All rows are made from the same 11 directions, up to rounding. Whole rows:
In the rows, zero is written as 128.
[[157  93 167 146 107 110 114 113 123  87 201  82  97 112 103 153  99 158
  122 175 147]
 [150  97 103 149 112 110  85 121  95 131 103 110 112 150 202 131 142  67
  111 120  89]
 [137  48 134 123 148  76 146 133 142 132 130 118 170 115 130 190 166  82
  133 135 127]
 [144 119 134 114 201 167 137 145 101  92  88 123 116 148 112 134 114 126
  139 177 134]
 [154 130 134 121 104 125 144 129 125  91 118 129 146  90 107 174  99 124
  135 134 158]
 [160 122 115 159  85 176 105 141 111 122 142  78 128 174 157 109  89  94
  133 142 124]
 [ 97 149 152 148 117 121 159  95 122 117  98 113 123  70 102 139 113 119
  114 102 137]
 [ 86 104 144 121 165  77 148  86 110 118 145 145  82  76 103 116 156 141
  101 124 109]
 [106 135 150 115  99  92 122  92 110  73 183 128  79  99 122  94 149 167
  119 133 116]
 [100 118 177 143 134 151 137 122 144 140 122  89 157 161 117  86 151 146
  132 129 141]
 [133  90 127 160 104 155 153 131 141 200 111 121 191 122 110 124  90  99
  113  93 158]
 [ 99  90 174 141 140  84 164  89 118  89 125  95 122  65  96 160 144 114
  117 131 132]
 [143 164 124 124  78 127 133 111 121 121 153 154 107  88  98 124  81 158
  105 114 159]
 [117 197  97 100 164 156 129 148 120  96  75 157 110 136 143 128 136 128
  155 131 106]
 [140 119 146  98 152 203 156 163 121  81  79 139 200 148 107  98 117 152
  177 151 161]]

Rows cut short, each followed by the rest of it:
[ 94 163 157 167 128 177 121 113 125 157 103  80 114 170 135  63 122 132] | [115 116 122]
[132 153 120 143 114 140 104 130 134 163  92 154 146 110 152 124 109 149] | [130  95 127]
[119  90 101 132 167 100 124 150 151 163 123 124 149 143 159 169 169  83] | [148 125  90]
[120 106 133 139 130 166 153 126 109 124  90 122 163 113 120 104 107 110] | [136 116 135]
[156 152  55  75 198 149 150 177 134 156 136 189 104 172  95 153 113 110] | [127 161 133]
[123 155 126 121 153 154 124 139 134 132 130 148 119 129 115 110 113 171] | [142 137 129]
[153 132 125 137 101 121 124 115 119 123 168 140 100  82  99 145  72 156] | [111 134 149]
[147  74 141 147  97 128 132 109 120 190 161 126 139 144 105  91 101 123] | [ 73 116 165]
[198  90  87 110  93 148  91 165 126 155 185 161 148 181 148 110  98 140] | [128 147 145]
[181 119 128 124  94 157 119 146 106  67 114 106 151 138 142 154  96 109] | [149 157 149]
[126  90 158 143 138 101 116  97 116 152 152 139 107  97 112 109 119 168] | [ 94 127 138]
[133 154  91 100  90  91 139 131 161 193 155 197 140 114 106 139 128 138] | [ 99  84 153]
[133 180 161 172 109 137 133 130 177 157 150  65 117 131  86 190  84 140] | [123 141 165]
[144 104 140 125 128  97 132 121 139 135 192 120 101 129  92 150 120 143] | [105 155 149]
[144  61  86 113 116 129 128 134 101 144 157 162 145 137 147  87 129 100] | [121 119 111]
[150  91 107 103 150 144 128 140 105 123 151 165 126 137 119  99 114 143] | [128 149 130]
[ 42 174 102 154 165 131 163 125 156 169  84 109 127 112 138 132 164  77] | [152  79  69]
[129 133 150 106 114  99 158 116 132 100 138 109 121 142  96 149 152 104] | [103 142 159]
[160 135 134 120  96 122 111 117  97  89  98 130 120 127 150 133 121 115] | [110 131 142]
[176  69 110  85 138  89 108 146 131 161 135 206 165 131 138 141 146 152] | [113 128 151]
[112 111 126 116 160 144 146 163 162 103 181  99 147 156 112 140 153 137] | [187 166 109]
[129 128 122 122  97  87 122 115 148 186 160 160 125 128 120 122 138 139] | [ 89  98 145]
[104 156 112 138 149 129 148 122 132 145 135 115  90 126 107 137 120 105] | [116 127 114]
[129 113 166 138 135  98  87 132 156 113 145 121 144 108 153 155 153 191] | [165 140 116]
[ 99 144  78 134 109 105 125 140 156 136 169 139 127  93 153 152 140 116] | [170  99  74]
[ 89 118  95 103 138 124 174 130 154 210 163 191 151 124  82  78 140 138] | [109  85 136]
[127 135 163 153 136 132 155 109 141 176  99 121 138 100  75 150  88 137] | [ 89 115 179]
[129 181 115 115 141 152 102 145 135 151  94 158 123 166 152 101 137 154] | [130 119 125]
[152  46 148 151 169 140 115 119 100 129 168 133 116  85 103 119  74 177] | [127 165 132]
[169 153 136  55 158 117 129 123  92  89 102 212  95 130  92 113 126 182] | [ 86 157 181]
[166 109 134 155 108 140 104 134 118 116 144  76 116 157 145 151 101 102] | [124 157 132]
[128 153 137 116  86 141 121 144 163 130 163 148 166 125 119 110 125 189] | [159 115 147]
[131 103  76 155 155 105  90 134 120 158 137 156 103  77 174 161 109 122] | [147 114  66]
[126  99 108 107 119  84 153 124 122  94 167 112 110 131 124 160 161  69] | [123 142 112]
[172 138 126 133  95 179  99 140 127 186 140 166 146 155 117  75  65 187] | [104 120 175]
[112 171 100 102  72 113 123 131 145 141 142 159 138 151 153  93 165 126] | [127  87 119]
[ 71 162 145 139 138  96 123  73 105 142 120 136  57 104 131  72 156 143] | [ 80  96 100]
[112 125 116 155 122 113 135 109 117 139 105 119 118  86 139 148 117  91] | [118 102 108]
[113 161 125 137 140 147 156 142 154 128 102 119 151 100 104 171 109 121] | [157 120 134]
[117 109 111  96 154 134 170 126 102 101 101 162 141 104 107 115 134 106] | [129 125 129]
[121 101 156 148 195 120  99 140 156 136 146 135 132  84 124 162 122 210] | [174 154 108]
[128 122 162 148  98 151 102 130 132 115 118  89 160 160 162  98 142 141] | [148 127 127]
[137 100 144 148 117 173 131 126 103 114 110  98 150 140 132  94 102 115] | [131 135 137]
[162 135 112 133 131 107  86 159 167 126 213 117  99 137 133 190 113 169] | [162 172 115]
[163 125 117 120 134 141 126 144 132 128 156 157 128 103  97 152  78 168] | [137 149 153]
[185 175 128  83 138 145  96 151 123 109 109 186 117 153 120 132 106 194] | [121 158 173]
[158 130 150 133 122 159 115 133 111  80 109 124 141 101 125 138  86 165] | [150 150 149]
[143  79 132 152 126 122 158 126 125 150 139  51 126 185 113 161 131  25] | [ 89 152 143]
[130 117 151 126 155 115  99 129 139 156 108 152 142 134 145 119 150 173] | [126 125 131]
[170 144  94 112 102 113  89 137 104  72 147 140  90 125 168 154 117 124] | [140 150 107]
[190 126 130  94 150 132 123 154 118  61 158 123 101 151 101 181 104 142] | [137 204 159]
[129 122 115 113 192 174 133 149 100 110  77 127 126 175 142 102 139 103] | [141 156 111]
[189 112  91 125  70 136  84 148 113 134 140 152 146 145 174 129  98 119] | [128 123 133]
[104 136 169 143 113 108 128 121 167 159 128  86 150 164 130 132 172 124] | [119 116 140]
[ 95 192 107 135 196 201 156 147 128 136 100 125  97 136  92 107  89 138] | [151 143 113]
[ 94 164 108 100 142 154 169 155 148  83 164  97 120 174 105 121 160 102] | [171 155 108]
[113 165 157 112 141 109 143 111 127 100  75 136 124 107 115 146 151 135] | [117 121 146]
[161 111 126 128  89 160 145 143 123 113 150  93 150 169 112 126 102  92] | [125 149 159]
[121  82 152 142  95 101 133 112 138 135 127 129 178  80 133 138 136 134] | [134  98 136]
[124 123 122  90 197 138 136 124  74  84  70 147  92 160 140  95 162 101] | [111 156 111]
[125 136  88 154  57 145 109 133 136 142 166 146 151  78 156 110  86 146] | [164  83 100]
[154 131 147 134 105 121 137 122 111  76  82  76 134 139 139 180 130  63] | [118 144 147]
[114 161  79 116 136 174 152 154 130 164 102 128 136 197 135  94 138  66] | [126 114 116]
[137 134 115 125 120  96 122 134 161 181 158 151 128 128 117 158 129 138] | [112 116 140]
[ 94 189 128 117 133 174 151 128 129 115 135 131 106 142  96  73 117 158] | [136 128 130]
[121 164 126 107 119 166 142 148 145 113 115 166 170 103 109 111 110 181] | [170 114 145]
[168 111 125 138  96 126  78 153 158 173 139 159 179 128 162 141 112 178] | [148 112 140]
[127 163 105 124 149 199 129 153 123 141 129 137 119 170 117  76  95 148] | [143 141 126]
[133 100 140 131 118 115 135  96 103 157 146 144 104 117 101  92 109 135] | [ 70 120 153]
[139 147 129 110 124 158 158 146 140  94 148 141 147  99  77 145  88 163] | [158 146 159]
[ 86  72 126 161  88 175 161 125 128 145 154 102 193 109 126  57 114 113] | [163  90 108]
[116  87 143 133 151 156 131 126 103  85 121 127 146  95 132  97 120 153] | [165 139 109]
[ 89 156 131 124 134 146 129 137 155 158 136 130 139 167 132  78 162 151] | [142 111 114]
[150 156 114 137 104  98  99 112 124 146 137 157  89  89 134 155  96 150] | [ 99 114 133]
[137  93 192  88  98  95 160  92  97  52  92 143 165  90  99 119 157 142] | [103 128 185]
